The same things were measured in two ways. Each way mixes the same 8 hidden numbers, adds some noise and spreads widely along 5 directions of its own, which tell nothing about the thing.
Some things both ways: the first way, then the second way.
-0.90 +1.55 +0.69 +0.72 +5.77 +0.45 -2.70 -0.05 +0.16 -0.57 +0.57 +1.78 +3.01 -1.70 +3.91
+4.25 -0.42 +0.04 +0.58 -1.22 +2.93 -1.86 -0.13 +0.74 -2.26 -2.64 +1.66 +0.38 -0.17 -1.60 -0.76 +1.62 +1.61 +0.74 +0.85 +1.05

-0.38 +2.52 -6.91 +1.88 +5.10 -1.14 -1.99 +0.33 -3.21 -3.29 +1.82 -1.04 +2.58 -0.08 +1.98
-2.52 -1.47 +1.46 +1.21 -1.24 +0.10 +1.56 -0.83 -1.03 -4.24 +0.36 +2.26 -0.82 +1.45 -0.76 -2.46 -1.37 -1.14 -1.00 +3.42 +0.62

+0.59 +1.28 +1.06 -0.97 +1.80 -2.69 -1.27 +4.55 +0.35 -1.27 +0.60 +1.79 -2.31 -3.99 +0.61
+1.77 +1.73 -0.25 +0.25 +2.19 -1.13 -1.00 +1.12 -1.03 +1.07 +0.92 -0.69 +1.20 +0.51 +1.52 -0.34 -1.66 +0.68 -2.57 +0.68 -0.78

+0.89 +2.52 +0.86 -0.13 +0.45 -0.30 -1.38 +0.00 +1.19 -3.63 +1.04 +1.98 -0.37 -0.62 +1.83
+0.70 +0.46 +4.07 +1.12 -2.68 -0.78 +2.41 -0.45 -0.71 -0.32 +0.66 -0.99 +0.33 -0.60 +1.81 -0.78 +0.77 +1.41 -1.99 +2.50 +0.05

+0.70 -0.34 -4.64 -0.21 +0.09 +0.08 +0.64 -0.65 -2.51 -3.10 -0.25 -0.07 +0.40 -0.10 +1.23
-2.44 -0.06 -0.04 +2.32 -0.82 -0.61 +0.17 -0.15 -1.18 -1.01 +1.24 +0.45 -0.59 -0.41 -0.22 -2.60 -0.17 -0.93 -1.46 +0.24 +0.36

-2.66 -4.70 +4.08 +1.75 -0.86 -1.82 +3.29 +0.96 -1.03 +5.80 +1.44 -0.38 +1.42 -2.90 -1.10
-0.23 +0.67 +0.18 -2.75 +3.25 +1.64 +2.76 +2.99 -1.99 -1.49 -1.24 +1.30 -1.22 +2.30 +0.07 -2.70 +0.72 +2.99 +1.84 +1.30 +2.33

-4.24 -5.15 -1.40 -4.12 -1.92 +1.40 +2.00 +0.64 -1.76 +3.73 +0.03 -3.08 +0.56 +2.20 -0.90
-3.78 +0.92 -0.58 -1.21 +1.39 +1.21 +3.00 +2.90 -1.96 +0.30 -0.17 +0.16 -1.36 -0.13 +0.63 -4.45 +1.72 +0.08 +1.57 +0.41 +0.44

-1.65 +0.68 -2.84 -0.18 -1.23 -0.40 -2.01 +0.71 -1.40 -4.48 +0.64 -2.00 +0.58 +3.37 +1.03
+0.24 +1.04 +0.47 +0.53 -2.29 -0.81 +1.19 +2.13 -1.60 +3.04 +1.19 -3.18 +0.60 -3.79 +1.79 -0.74 +0.62 +1.59 -1.13 -0.06 -0.76

-2.30 +0.86 +0.76 +4.70 +3.48 -1.03 +1.25 -0.40 +0.00 -2.44 +0.06 -0.46 +2.95 -0.17 +1.68
-1.56 -0.02 -4.57 -1.08 -1.12 +1.98 -4.28 +2.41 -2.67 -0.88 -1.42 -0.40 -0.17 -3.84 -0.51 -0.71 -2.61 -0.35 +3.79 -0.62 +1.48

+0.88 -0.51 -1.60 -2.70 +1.72 -1.17 -1.27 -0.90 +0.05 -4.35 -2.01 -0.60 +1.23 +1.45 +0.38
+1.81 -0.66 +3.29 +2.66 -3.99 -0.51 -1.04 -1.87 +0.83 -1.74 +0.38 +1.15 +0.71 -1.20 +0.45 -0.41 -2.37 -0.54 -2.99 +4.63 +0.08

+0.29 +1.15 -4.52 -0.08 -0.14 -0.59 -0.94 +0.24 -1.50 +1.27 +3.99 -0.92 +0.23 -0.35 -0.18
-5.77 +1.26 -3.21 -1.85 +0.80 -1.79 +1.33 +0.36 -1.95 -2.55 +0.83 -1.44 +0.70 +1.58 +0.90 -3.55 -0.40 -0.61 +0.37 +0.75 -0.66

-2.06 +0.37 +1.74 -0.83 -0.45 +5.08 +0.98 -0.26 -0.05 -0.33 +0.23 +1.29 +0.51 +0.99 -0.59
-0.20 -0.72 -0.30 -0.06 -0.53 +2.83 -1.42 -0.27 -0.42 -0.96 -1.56 -0.32 +2.15 -2.63 -0.41 +0.18 +1.72 +0.35 +4.01 -3.17 +0.15

+2.84 -4.57 +0.04 -1.18 +0.55 -0.90 +2.29 -2.24 +1.40 -0.89 -3.94 -1.38 +0.07 +2.53 -3.61
-0.07 +1.27 -0.22 -0.06 -1.17 -0.30 -1.27 +3.06 -1.98 +1.81 -0.39 +1.08 -0.93 -2.47 +0.30 -3.36 -1.87 +2.26 -0.87 +1.34 +1.34

-2.15 +1.71 +4.89 -1.37 -1.16 +2.26 +0.05 +1.60 +1.39 +2.03 +0.09 +2.01 +0.41 -3.27 -2.72
-2.60 -0.38 +1.64 -3.16 +0.74 -0.25 +0.80 -1.83 +0.61 -1.98 +0.59 +0.19 +2.88 +1.03 +0.13 +0.64 -0.96 -0.33 +3.25 -0.01 +0.45

+0.63 -3.02 -1.38 +3.31 +0.30 +3.13 +2.53 -5.83 -0.20 -1.55 +0.84 +0.26 -0.74 +1.69 +4.37
-7.30 +2.62 -1.66 -0.62 -1.03 -0.73 +0.47 +0.36 -4.66 -1.86 -0.32 -3.31 +0.72 +0.41 +3.69 -2.31 +1.85 -1.64 +1.65 -1.88 -2.03

-1.13 -0.74 -0.34 -2.08 -0.37 +1.14 -2.21 -1.10 -0.79 +1.54 +1.53 -0.54 +0.74 -2.27 +0.52
+0.94 -0.75 -0.17 +0.90 -2.79 -2.14 -2.57 -1.89 +0.93 -1.89 +0.39 -0.61 +3.51 -1.92 -0.45 -0.33 -2.61 +1.33 -1.72 +0.99 -0.45

+3.55 +1.78 +0.92 -0.17 -3.01 -1.31 +0.03 +3.36 +1.50 +0.15 +3.74 +2.36 -5.56 -2.45 -2.00
+2.91 +2.22 +1.62 +0.05 +0.94 -2.07 -3.04 -3.97 +0.62 -3.62 -0.40 -4.08 +6.35 +1.75 +5.16 +3.53 -2.97 -0.52 -1.56 +1.91 -3.27

-1.88 +0.37 -1.33 -1.01 +1.05 -1.02 -0.90 -2.48 +1.48 -3.01 -2.28 -0.63 +2.90 +1.14 +2.50
+0.48 +1.28 +0.60 -1.21 -3.50 +1.19 +1.03 +1.05 +1.28 +1.15 -0.23 +0.30 -1.55 -1.71 -0.46 -2.73 +2.33 +0.23 +0.66 +3.74 +1.91

-0.59 +2.04 -1.97 -3.26 -2.30 +3.21 -3.25 +1.10 +1.42 +2.49 +1.38 +0.23 -1.05 -0.80 -1.16
+1.61 +1.81 -2.21 -1.41 +0.73 +0.45 +0.07 +1.99 +0.46 +2.94 -0.19 -1.16 +1.08 -1.05 -1.19 -2.21 +4.02 +3.02 +0.22 -2.98 +0.28

-1.27 +3.41 +2.19 -0.47 -0.34 -1.21 -2.34 +3.31 +0.58 -0.88 +2.58 +1.31 +1.11 -2.74 -0.85
-1.37 +0.86 -1.98 -2.65 +0.68 +0.11 +1.56 +1.99 -0.86 +0.78 +0.77 -0.35 -0.78 +0.66 -0.86 -2.06 +1.39 +0.47 +0.68 +0.88 +0.66

-0.67 -2.61 -2.98 +4.18 -2.68 -0.85 -0.12 -5.89 +0.69 -1.49 -1.86 -2.29 +1.02 -1.53 +1.99
+2.78 +2.15 -1.53 -3.12 -4.36 -1.62 -2.22 -0.13 +1.51 +1.62 +0.15 -2.40 +2.05 -1.14 +0.73 +0.10 +0.16 +0.78 -1.39 +3.69 -1.30

-0.85 -2.72 +2.43 -1.43 -0.88 +0.58 -2.13 -0.63 -0.17 +0.54 -1.00 -0.52 +0.67 -1.17 -0.91
+7.77 -0.39 +2.04 -1.25 -2.01 +1.82 -1.17 -2.05 +3.04 -1.75 -1.98 +0.97 +2.53 +2.29 -1.20 +2.01 +2.52 +1.36 -1.30 +3.18 -1.04

+3.28 -4.91 +2.81 -2.44 +1.03 +0.55 -2.20 +0.12 -2.93 -2.28 -1.22 -1.82 +0.64 +4.55 -2.83
+0.01 -0.34 +1.32 -0.04 +0.15 -2.00 +1.09 +1.42 -2.86 +0.78 +0.96 -0.20 +1.76 +0.73 +0.64 -0.46 -0.40 +2.19 -2.73 -1.71 -2.17

-0.80 -2.75 -4.48 +0.27 +1.12 +2.78 -0.21 -0.41 -2.32 +2.56 +1.36 -1.86 -0.24 +0.46 +0.20
-3.10 +0.53 -0.95 -1.34 +2.09 +0.37 +0.82 +0.09 -1.85 -2.55 -0.56 +0.15 +1.34 +2.84 +0.74 -2.17 +1.27 -0.51 +1.14 -1.09 -1.31

+1.12 -1.13 -1.31 -2.28 +0.31 +1.37 -2.79 +1.10 -0.54 -0.77 +1.45 -1.38 -1.11 +4.01 -1.08
+1.09 +1.07 +0.53 +0.47 -0.94 -1.94 -1.59 -0.20 -1.30 +0.17 +0.08 -3.39 +4.36 -2.30 +2.96 +0.84 -1.37 +2.09 -1.16 -1.49 -2.24

Other things, the second way, with their names:
J_149: +5.40 +2.19 -0.69 +1.45 -0.34 +1.77 -3.04 +0.68 +0.53 +1.11 -1.05 -0.57 +0.29 -1.38 +0.38 -0.04 +1.02 +0.84 -1.21 +0.71 +0.47
J_664: +0.67 -1.02 +4.43 +3.57 -2.27 +0.72 +2.32 +0.76 -0.33 +0.09 +0.71 +3.54 -2.85 -1.21 -1.72 -3.13 +0.40 +2.00 -2.58 +1.96 +3.65
J_116: -2.26 +2.06 -0.08 -2.07 +1.65 -3.09 +1.54 +1.35 -1.71 +0.51 +1.08 -2.04 +2.47 +0.54 +2.48 -2.44 -1.34 +2.43 -1.06 +0.30 -1.01
J_688: -1.20 +0.84 +2.60 +1.91 -1.73 +2.08 +2.38 -0.61 -2.24 -1.95 -0.86 -1.55 -0.35 +0.36 +1.90 -0.67 +4.56 -0.52 +0.58 -0.80 -0.81
J_394: +2.23 +1.90 -0.38 +4.65 -2.50 +0.48 -1.52 +1.89 -1.20 +1.97 -0.25 -0.02 -2.23 -3.59 -0.66 -3.79 +2.03 +2.79 -3.08 -0.80 +2.61
J_435: -0.47 +0.00 +1.28 +2.08 -1.06 +1.22 +0.31 +0.62 -0.67 -1.07 -0.28 +2.97 -2.51 -0.39 -1.87 -3.48 +0.68 +0.83 -0.51 +0.89 +3.48
J_396: +0.92 +0.20 +0.77 +3.99 -2.17 +0.61 -1.04 +1.41 -3.07 +0.49 -0.46 -0.90 -0.37 -2.57 +1.39 -1.42 +0.97 +0.72 -2.73 -1.01 -1.55
J_200: +1.62 -0.32 +1.84 +1.27 +0.99 +1.43 +0.77 -0.40 -0.72 -2.84 -0.81 +0.98 +0.12 +1.85 +0.13 -0.30 +0.65 +0.48 -0.51 +1.00 +0.28
J_308: -0.20 +0.86 -2.21 +2.65 -1.19 -0.63 -3.17 +2.29 -4.38 +0.72 +0.07 -0.96 -0.65 -3.38 +0.08 -0.80 -1.76 +2.18 -1.74 -2.91 +1.22
J_967: -0.19 +0.95 -1.12 -0.44 +0.85 +1.60 -3.22 +0.82 -1.75 +0.29 -0.51 +0.93 -0.11 -0.32 +0.30 +0.27 -0.90 -1.69 +1.67 -0.69 +0.37
J_502: +3.39 +1.09 +0.78 -0.76 +1.67 -0.12 -3.79 -0.66 -1.02 -1.70 -0.79 +0.97 +2.33 +1.98 +1.32 +2.22 -3.51 +0.13 -0.86 +1.38 -0.33
J_647: +0.59 +1.15 -0.60 -0.22 -0.15 +0.51 -0.63 +1.04 -2.36 -1.46 -1.15 +0.20 -0.10 +0.86 +0.21 -1.04 +0.76 +1.85 -0.17 -0.28 +0.75
J_572: +0.43 -0.84 +1.16 +3.86 -2.69 +0.19 -0.90 -0.83 -2.26 -2.50 -0.32 +0.17 +0.09 -0.92 -0.14 -0.63 +0.19 +0.86 -2.42 -0.62 +0.18
J_873: +5.29 +0.88 -0.95 +1.80 +1.37 +1.51 -4.24 -1.85 +1.04 -2.61 -1.27 +0.20 +1.80 +1.31 +0.03 +1.49 -0.60 -0.50 -1.36 +0.99 +0.15
J_707: +0.80 -0.45 -0.66 +0.73 +0.78 -0.82 -2.46 -0.44 -0.15 -0.96 +0.44 +2.00 +1.22 -0.40 -2.29 -0.83 -2.07 +1.87 -0.63 -1.59 +2.26
J_293: +5.25 +0.23 -1.62 -0.10 -1.86 +4.19 -2.22 -1.35 +1.27 -3.12 -2.02 -1.28 +0.32 +1.49 +0.46 +2.58 +2.01 -3.56 +0.58 +4.89 -1.95
J_242: -4.64 -0.52 -0.98 -3.54 -2.31 -2.11 +1.72 -0.03 +1.23 +0.44 +1.34 -2.49 +4.26 -2.80 +1.71 -2.92 -1.67 -0.39 +1.48 +2.23 -3.18
J_629: +0.47 +1.51 +2.70 -2.71 -0.77 +0.70 +1.54 -0.53 +0.69 -0.61 +0.08 +1.42 -1.01 +2.90 +0.19 -0.02 +1.33 -0.74 +0.87 +3.62 +1.75
J_377: +2.72 +0.78 -0.44 -2.86 -1.45 +0.77 +0.50 -0.01 -0.23 -0.60 -0.34 +0.09 -0.56 +2.89 -1.44 +1.10 +3.22 +0.83 -0.18 +1.78 +0.65
J_248: +0.05 -0.98 +5.28 +0.03 -0.42 -3.42 +4.05 -0.71 -1.97 +0.21 +2.00 -1.75 +3.94 +1.71 +2.52 +0.96 +0.02 +2.46 -4.23 -0.52 -4.13
J_618: -0.71 -0.33 -1.32 -1.57 +0.91 +0.89 -2.01 +2.36 -1.24 +0.95 -0.45 +2.19 +0.26 -2.40 -2.06 -2.04 -1.50 +2.31 +2.56 -2.54 +2.52
J_490: +2.50 +3.33 -1.23 +0.18 -0.07 +1.21 -0.75 +1.66 -0.26 +2.42 -0.13 -1.56 -1.25 -0.31 +0.97 -1.29 +2.91 +0.41 -0.94 +0.87 +0.84
J_548: +0.50 +0.76 +0.38 +0.88 -2.22 -1.27 -0.69 +1.72 -1.75 +2.80 +0.76 -2.77 +2.08 -4.53 +1.74 -0.23 -0.71 +2.54 -1.08 -1.93 -1.23
J_604: -0.55 -0.09 +0.98 -0.66 -1.97 -2.25 +0.93 -0.78 +0.74 +0.21 +1.38 -1.08 +2.96 -0.01 +0.63 -1.55 +0.20 +0.67 -2.60 +1.02 -2.71
J_534: -2.42 +0.56 -2.93 -0.65 +0.67 +0.41 -2.30 +0.77 -2.30 -2.43 -0.76 -0.05 +0.41 +0.07 +0.54 -1.64 -1.62 -0.57 +1.28 +0.00 +0.29
J_144: -0.85 +3.33 -1.50 -0.76 +3.24 +0.79 -4.33 -2.80 -1.67 -4.05 -1.03 -1.70 +1.90 +3.76 +2.54 +2.95 -0.11 -2.61 +2.66 -2.01 +0.64
J_979: +1.45 +0.94 -3.02 -1.74 -2.32 +0.76 -1.57 +1.10 +0.61 -1.03 -1.17 -1.64 +0.97 -1.77 +0.29 -1.82 -0.32 +0.54 +0.53 +3.87 -0.41
J_797: +1.46 -2.22 +1.99 +1.50 -1.90 -1.19 -2.07 -0.72 +1.19 -0.62 +0.42 +0.28 +4.46 -4.39 +0.77 -0.32 -5.20 +1.10 -1.22 +1.41 -1.82
J_100: -1.65 -0.52 +0.48 -0.32 +1.16 -0.71 +0.25 -0.58 -1.05 -2.87 -0.29 -0.82 +3.26 +0.32 +1.36 -0.84 -1.49 +0.82 +0.51 -0.49 -1.44
J_89: -0.60 +0.80 -1.14 -2.86 +3.41 +3.80 +2.95 +2.59 -3.01 -3.53 -3.11 -1.35 +0.53 +3.31 +2.93 -1.90 +2.90 -0.14 +2.86 +1.74 -2.84
J_916: +0.81 +1.49 +2.53 -1.23 -2.79 +0.56 +2.09 -1.64 +1.66 -1.67 -0.11 -0.11 -0.08 +2.69 +1.27 -1.41 +2.61 -1.10 -0.88 +5.64 -0.38
J_655: -3.72 +2.34 +0.32 +0.76 -0.36 -2.18 -1.53 +0.22 -2.76 +1.74 +2.30 -1.00 -0.16 -1.16 +1.82 -0.43 -1.71 -1.42 -0.65 -1.60 +0.77
J_445: +4.86 +0.74 +0.62 +1.32 +1.14 -0.38 -1.39 +2.23 -1.07 +2.78 +0.03 -1.38 +2.44 -2.20 +1.34 +0.32 -1.10 +3.51 -2.68 -1.47 -1.53
J_488: -2.43 -0.95 +1.90 -2.04 -1.44 +1.41 +2.17 -2.60 +0.52 -4.25 -0.77 -0.22 +2.44 +2.66 +1.68 -0.21 +1.62 -3.19 +1.87 +3.29 -3.30
J_45: +2.05 +1.89 -0.77 +2.55 +1.93 +0.57 -0.47 +1.12 -2.63 -1.60 -0.71 +0.97 -2.17 +2.76 -0.63 -2.18 +2.07 +1.90 -2.81 -0.88 +2.26
J_316: -0.84 +0.87 -1.39 -1.08 +0.48 -1.67 -0.05 +1.18 -2.10 -0.63 +0.10 +0.46 +0.59 +1.17 -1.05 -2.19 +0.44 +3.25 -0.96 -1.89 +1.11
J_944: -1.49 -0.54 -1.32 -0.32 -0.72 -0.76 -0.15 -0.89 -0.89 -2.24 +0.25 +0.13 +1.32 +1.83 -0.99 -1.06 +1.15 -0.23 -0.83 -0.74 -1.56
J_148: +1.60 -0.62 +0.99 +1.88 +0.56 -1.65 -0.97 +2.29 -2.72 -0.06 -0.54 -1.35 +3.69 -3.84 +2.07 -1.53 -4.27 +4.70 -2.23 -1.25 -1.16
J_908: -2.11 -1.09 -0.40 +1.11 +0.21 +0.84 -4.59 -2.49 -1.94 -5.42 -1.06 +1.45 +2.44 +1.01 +0.98 +1.23 -3.87 -3.42 +1.32 +0.23 -1.34

Some of these things the first way, each followed by its name:
-2.48 -2.45 +2.31 +2.15 +0.85 +0.82 +2.47 -0.75 +1.17 -1.25 -2.56 +1.49 -1.70 -3.92 +1.16 -> J_967
-0.86 -5.84 -3.89 +2.12 -1.77 +0.23 +2.81 -1.36 -4.40 +0.66 -0.88 -3.41 +0.86 +1.74 -0.28 -> J_200
-1.03 +1.84 -0.69 -0.77 +1.96 +1.80 -3.32 +0.93 -0.04 -2.79 +0.84 -0.16 +0.31 +1.09 +1.76 -> J_548
+0.58 -4.59 +1.91 +1.52 -0.44 +1.39 +0.19 -4.05 -0.86 +4.30 +0.55 -0.88 +0.97 -2.04 +0.72 -> J_316
+0.52 +2.40 +0.60 +2.29 +2.18 +0.17 -1.83 -0.15 +1.04 -2.35 +3.22 +1.82 -1.25 -0.85 +2.02 -> J_308
+0.28 -0.01 -1.99 -0.06 -2.31 -1.39 +0.22 -0.06 +1.47 -2.51 -0.74 +0.02 -1.74 -0.87 +1.22 -> J_490
+3.47 +0.09 +2.41 -0.64 -0.42 -0.63 +0.81 +3.70 -0.27 -1.62 +0.51 +2.34 -3.10 -1.55 -2.59 -> J_445
+0.72 -0.74 +0.76 +4.00 +3.02 -1.37 -0.14 +1.26 +0.95 -0.58 -1.05 +0.46 -2.13 -4.12 -0.17 -> J_502
-2.54 -0.32 -1.02 -4.29 +3.98 +0.32 -2.75 +0.21 +0.33 -1.03 -1.60 -0.44 +2.30 +0.46 +2.54 -> J_664
+2.05 -1.50 -0.43 -3.77 +0.14 +1.04 -2.02 -0.77 -1.60 -1.92 -0.90 -0.06 +0.83 +0.75 -0.36 -> J_604
-0.66 -0.69 -1.50 -0.64 +5.33 -0.12 -0.53 -1.76 -0.07 -1.82 -2.76 +0.42 +3.47 -0.24 +3.22 -> J_435
+0.16 +1.72 -2.65 +2.30 -0.12 +0.77 -0.03 -1.61 +2.18 -4.85 -2.04 +1.22 -2.68 -2.31 +1.67 -> J_655
-5.46 +0.95 -5.11 +4.25 -3.09 -1.79 +0.05 +1.49 -2.79 -3.24 +3.48 -2.76 -0.64 -2.64 +2.97 -> J_293
-0.14 -1.77 +3.49 -3.02 +0.89 +2.07 +1.40 +2.05 +0.36 +0.38 +0.64 +1.11 -2.57 -0.70 -2.72 -> J_908
-2.64 -3.13 -2.70 -4.36 +5.33 +0.16 -2.09 +1.91 -3.33 -1.10 -2.50 -2.79 +2.99 +2.94 +0.15 -> J_797
-1.99 +1.82 -4.19 -6.92 -4.38 +3.41 -2.70 +0.55 +3.64 +4.21 +3.89 -0.52 -4.33 -0.79 +0.36 -> J_394
-2.99 -5.19 +4.06 +1.70 +1.51 -1.17 +4.11 +1.84 -4.19 +3.44 +3.69 -0.22 +0.56 +0.29 +1.36 -> J_89
+0.98 -2.03 -1.00 +3.03 +1.00 -0.62 +2.47 -1.39 -1.12 -0.05 +0.88 -0.01 +0.27 -0.98 -0.54 -> J_534
-4.20 -0.25 -4.86 -0.33 +2.26 +1.67 -0.62 -1.12 -2.88 +0.37 +0.47 -1.78 +3.67 -1.57 +2.27 -> J_242
